The first 5 rows are patterns. Each new row is the sum of 2 different patterns, raised or lowered, with some noise. Before adding, each is slid sideways (what falls off one end comes back at the other) and multiplied by a number that may be negative. Names go in the order of the patterns.
(in the rows, 128 means zero)
Known rows, each followed by the names of its patterns:
[164 138 132 158 136 135 131 106  79 143 113  81 119 114 127 125 129 105
 123 154 145 144 104 117 131 121 141 132]  E
[127 115 153 129 128 137 103 130  99 131 140 148 150 158 127 119 171 120
 116 109 130  99 118 127 120 129 142 100]  Z
[113 165 112 177 106 136 129 144 122 177 132  99 123 132 143 140 152 125
 106 126 131 124 100 129  93 133 162 149]  N
[158 100 134 171 100 143 124 127 125 133 148 148 160 128 144 115 133 145
  79 168 139 136 126 130 129 122 170 144]  F
[115 117 130 126 147  98 121 143 105 130 164 146 102 141 141 101 177 112
 147 145 130 108 161 103 119  79 159  95]  H

New rows. What belongs after each?
[153 153 159 118 111 131 127 110  85 147 144 138 131 118 131 149 170 160
 140 103 138 161 122 142 152 137 131 155]  E F
[119 140 158 119 137 184 140 135 164 115 127 147 139 111 117 120 127 135
 111 158 118 106 116 115 136 107 129 124]  E F
[130 121 111 133  72 102  73 132  58 100  76 113 131 143  76 130 114 129
  95 145 124 100 112 154  92 128  96 130]  N H
[132 200 130 121 147 153 165 178 146 151 124 180 158 153 137 131 124 130
 184 177 160 204 170 191 124 198 147 154]  Z N
[141 121 104  96 109 108 146 132  85 140 138 146 143 112 120 114 112 115
 137 142 145 131 136 172 108 126 111  97]  E F
[104 120  93 103  82 161 140  97 121 159 128 144 100 123 128 121 125 126
 120  89 145 136 100 160 101 128 104 111]  E H
[148 147 164 131 114 108 171  98 137 138 149 172 212 119 161 209 143 168
 177 169 132 180 167 107 166 126 187 175]  E H
[158 153 141 160 140 182 166 166 109 163 179 122 140 136 142 132 161 160
 177 169 139 142 112 128 159 102 149 155]  Z F
[178 186 211 159 172 146 192 166 152 185 186 192 176 186 155 179 202 157
 211 170 176 177 175 190 174 225 195 198]  E F
[115 121 115 107 106 166 118 159  83  88 125 100  96 115  66 124 104 118
 113 140  68 119 122 118 122  52 132  98]  N F
[ 92 193 131 165 142 170 120 154 191 162 166 105 134 201 115 144 149 132
 113 130 174 150 164 159 125 136 131 149]  F H
[143 127 152 125  92 145 143 162 145 199 156 142 168 143 135 167 119 103
 130 119  96 120 150 134 158 139 103 117]  E Z
[115 177 138 179 132 123 187 157 145 139 130 170 139 161 172 161  87 131
 201 104 141 157 101 151 128 144 153 186]  F H
[ 70  61 110  72  67  76 101  96  83 113  78  67  80  62  36  70  64  19
  72  86  90  64  99  47  99  80  91  87]  E N
[ 91 119  92  77  57 108  89  67 110  63 109 108 137  88 127 119 123 123
 135  85 125 130 118  78  81  75 140 117]  E H
[170 164 156 165 160 139 136 160 173 174 200 204 134 176 206 175 154 168
 138 168 210 185 131 182 129 225 157 175]  E N
[122 111 145 121 105  60 130  96 101  82 116  73 135 128 131 109 136 100
 183 103 102 123 136  88 189 107  95 115]  N H
[147 139 137 152 100 136 147 159 166 130 146 166 140 151 170 171 144 136
 173 130 148 141 117  98 161 112  97 130]  E Z
[132 146 173 134 145 156 169 154 187 129 127 131 184 133 167 125 153 149
 134 143 164 131 167 193 155 148 171 141]  Z N
[130 118  92 112  75 130 160 114 127 167 129 161 140 141 126 148 124 153
 152 108 136 109 141 136 143 147 109 151]  Z N
[130 103 153  74 107 107 102 129 111 137  86  95  78 111  81  87 138  69
 123 124 127 104 122 112  95 119 104 106]  Z F
[117 121  99 133  81 102  97  74 105 135  99 149 144 154  77 168 111 108
  89 113  72 128 117  92 129 121  56  96]  Z H
[121 155 152 168 128 167 171 103 116 120 150 118 146 127 105 132 143 106
 105 119 121 136 162 161  98 163  93 176]  Z N
[158 153 129 119 135 196  77 161 132 132 118 130 131 164 162 115 155 113
 106 128 100 152 126 151  92 139 115 105]  F H
[101 183  84 129 156 121 107 131  93 102  91 132  64  83  83 130 116 119
  90  95 114  61  97 132  95  79 108 120]  E H
[119 170 151 157 158 172 142 152 186 152 156 159 116 163 167 179 155 151
 159 176 183 189 168 110 143 191 107 178]  N F
[ 88 141 126  84 152 115 123 150 102  64 117  98  67  80  96  99  94  97
  95 109  85  80 123 126  89  92 128 103]  N H
[143 148 184 153 160 156 175 160 177 138 173 160 202 139 163 151 152 166
 165 144 178 154 145 145 148 137 126 171]  E H
[115 135  71  94 112  92  84 126  86 136 122 154  81 137 141 135 128  99
  98 142 114 113 139 138  99 105 159 117]  E H
[ 95 131  95 134 140 151 113 146 165 147 151 114 119 156 125 148 121 163
 146 128 171 132 161 131 109  76 135  98]  E Z
[145 149 154 163 134 133 114 170 151 114 147 135 132 151 172 165 122 160
 109 179 125 164 146 144 180 150 142 123]  N F
[159 137 148 154 160 177 177 135 122 143 172 155 128 162 115 159 160 165
 137 163 132 190 134 173 183 155 158 220]  E N
[103 117 165 148 163  99 112 121 107 125 127 171 108 139 163 148 135 146
 109  82 149 117  78 140 114 130 111 130]  E Z
[ 98 107 150 119 124 151 150 133 122 116 107  85 119 116  92 130 154 144
 118 201 116 126 133 133 118 163 138 110]  Z F
[ 82 136 174 140 141 135 135 141 184 162 163 176 160 183 157 182 145 137
 132 149 110 157 122 179 141 153 127 152]  E N
[114  61 132 120  81 117 135 101 114 162 130 116 112 111  85 144 136 131
  95 117 140 111 167 117 116 101 119  72]  Z N
[ 95 138 133 150 143 160 117 134 157 177 123 116 106 122 118 152 139 133
 140 179 115 167 127 126 122 153 112 132]  Z N
[112 105 118 128  51  98  76 163 112  71 149  80 118  94 123 121 115 116
 108 115  94 164 104  93 146  80  83  95]  Z F
[ 76 121  94 115 125 123 109 130 128 135 132 131 118 133 128 121 133 132
 139 139 166 145 156 128  99 117 138 107]  E Z
[ 71 178  94  92 115 124 120 160 129  84 119 145 148 145 122 112 105 117
 138 124 128 126 101 155 156 152 118 140]  E N
[147 131 171 150 141 152 150 125 145 140 111 142 144  83 162 118 146 139
 155 114 160 165 144 147 117 139 151 154]  E N
[149 128  91 148 154 111 151 134 169 100 184 151 158 114 136 146 139 143
 117 146 129 106 131 168 139 124 165  83]  F H
[118  91 133 122 127 114 135 102 138  88  88 110  90 122 119 132 134 142
 102 131 149 107 127  97 121 132 150 113]  E N
[115 167 136 118 165  90 106 129 154 132 124 139 118 123 136 146 104  78
 170  91 148  95 157 123 116 105 113  91]  N F
[ 92  94 116 130  75  80 103  87 104 129  80  98 139  65 109 132 148  90
 123 131  67 151  70 128 134 130 119 162]  Z H
[ 52  76  95  74  95  94  53  85 111 130  95 116 106 119 104 120  80  97
  79 115  51 104  61 104 113  93 107  99]  Z N
[141 154 112 134 146 130  99 113 124 157 156 122 147 106 126 106  86 147
 105 120 120 128 145 165 142 149 188 112]  E F
[126 114 148 160 158 149 142 138 163 148 150 149 163 123 172 128 128 148
 165 172 174 159 138 163 142 138 133 132]  Z N
[138 132  75 122 154 146 103 144 125 103 200 130 163 122 123 117 155 122
 122 116 171 103 149 129 137 130 130  62]  E H
[138 141 152 124 139 157 170 122 154 132 118 177 119 172 153 159 125 157
 107 122  83 166 122 104 137 151 151 155]  Z H
[149 123 128 128  76  78 113 133  85  90 135 114 125 123 105 113 127 120
 117 107 107 133 118 121 159 120 122 122]  E F
[133 161 139 183 144 108 109 109 142 150 146 111 136 148 128 132 163 121
 137 143 132 148 201 128 160 161 147 151]  E Z
[125 134 120 129 124 126 134 128 102  88 100 100 107 126  79 125 127 129
  67 133  93 125  87 113 111 145 148 143]  E N
[200 156 156 153 178 178 150 203 170 189 113 162 198 121 170 153 163 174
 203 172 190 219 167 183 153 168 179 137]  E F
[146 111 148 155 115 140 161  79 180 104 151 136 156 111 186 167 125 152
 123 147 153 161 149 122 173 154 143 141]  E N
[ 90 178 108 135 151 124 103 139  75  64  83 124  46  96  91 115 111 133
  71  99 147 108 128 121 120  95 115 138]  E H
[141 140 111 172 111 127 143 154 121 144 140 128 134 116 175 120 110 145
 135 155 156 161 157 125 123 148 136 123]  Z F
[136 138 174 181 146 167 151 127 143 164 121 134 148 142 183 171  97 136
 164 140 156 198 165 113 160 163 120 177]  N H
[154 125 127 169 121 185 155 157 172 152 180 138 164 149 187  96 167 151
 140 155 142 135 148 114 165 192 180 141]  N F
[ 93  91 117 121  86  71  58  99  94 122 117 150 100  89 155  95  96  79
  73  26 100  77  45  87  91  67  90  89]  E Z
[ 83  84 129 117 106 133  65 104  95  94 121 159 145 117 120 115 128 142
  85 109 129  85  86 135  84 106  82 116]  Z H
[164 135 178 138 115 151 161 156 132 171 146  95 113 144 136 121 178  97
 146 168  98 138 158 119 170 150 196  83]  F H
[164 140 176 149 120 181 148 150 140 131 132 134 172 155 134 116 127 142
 144 142  92 153 138 101 122 131 103 117]  E F
[168 193 167 169 162 194 171 196 183 157 191 152 144 162 172 158 167 192
 158 215 154 172 201 187 165 193 182 208]  E H
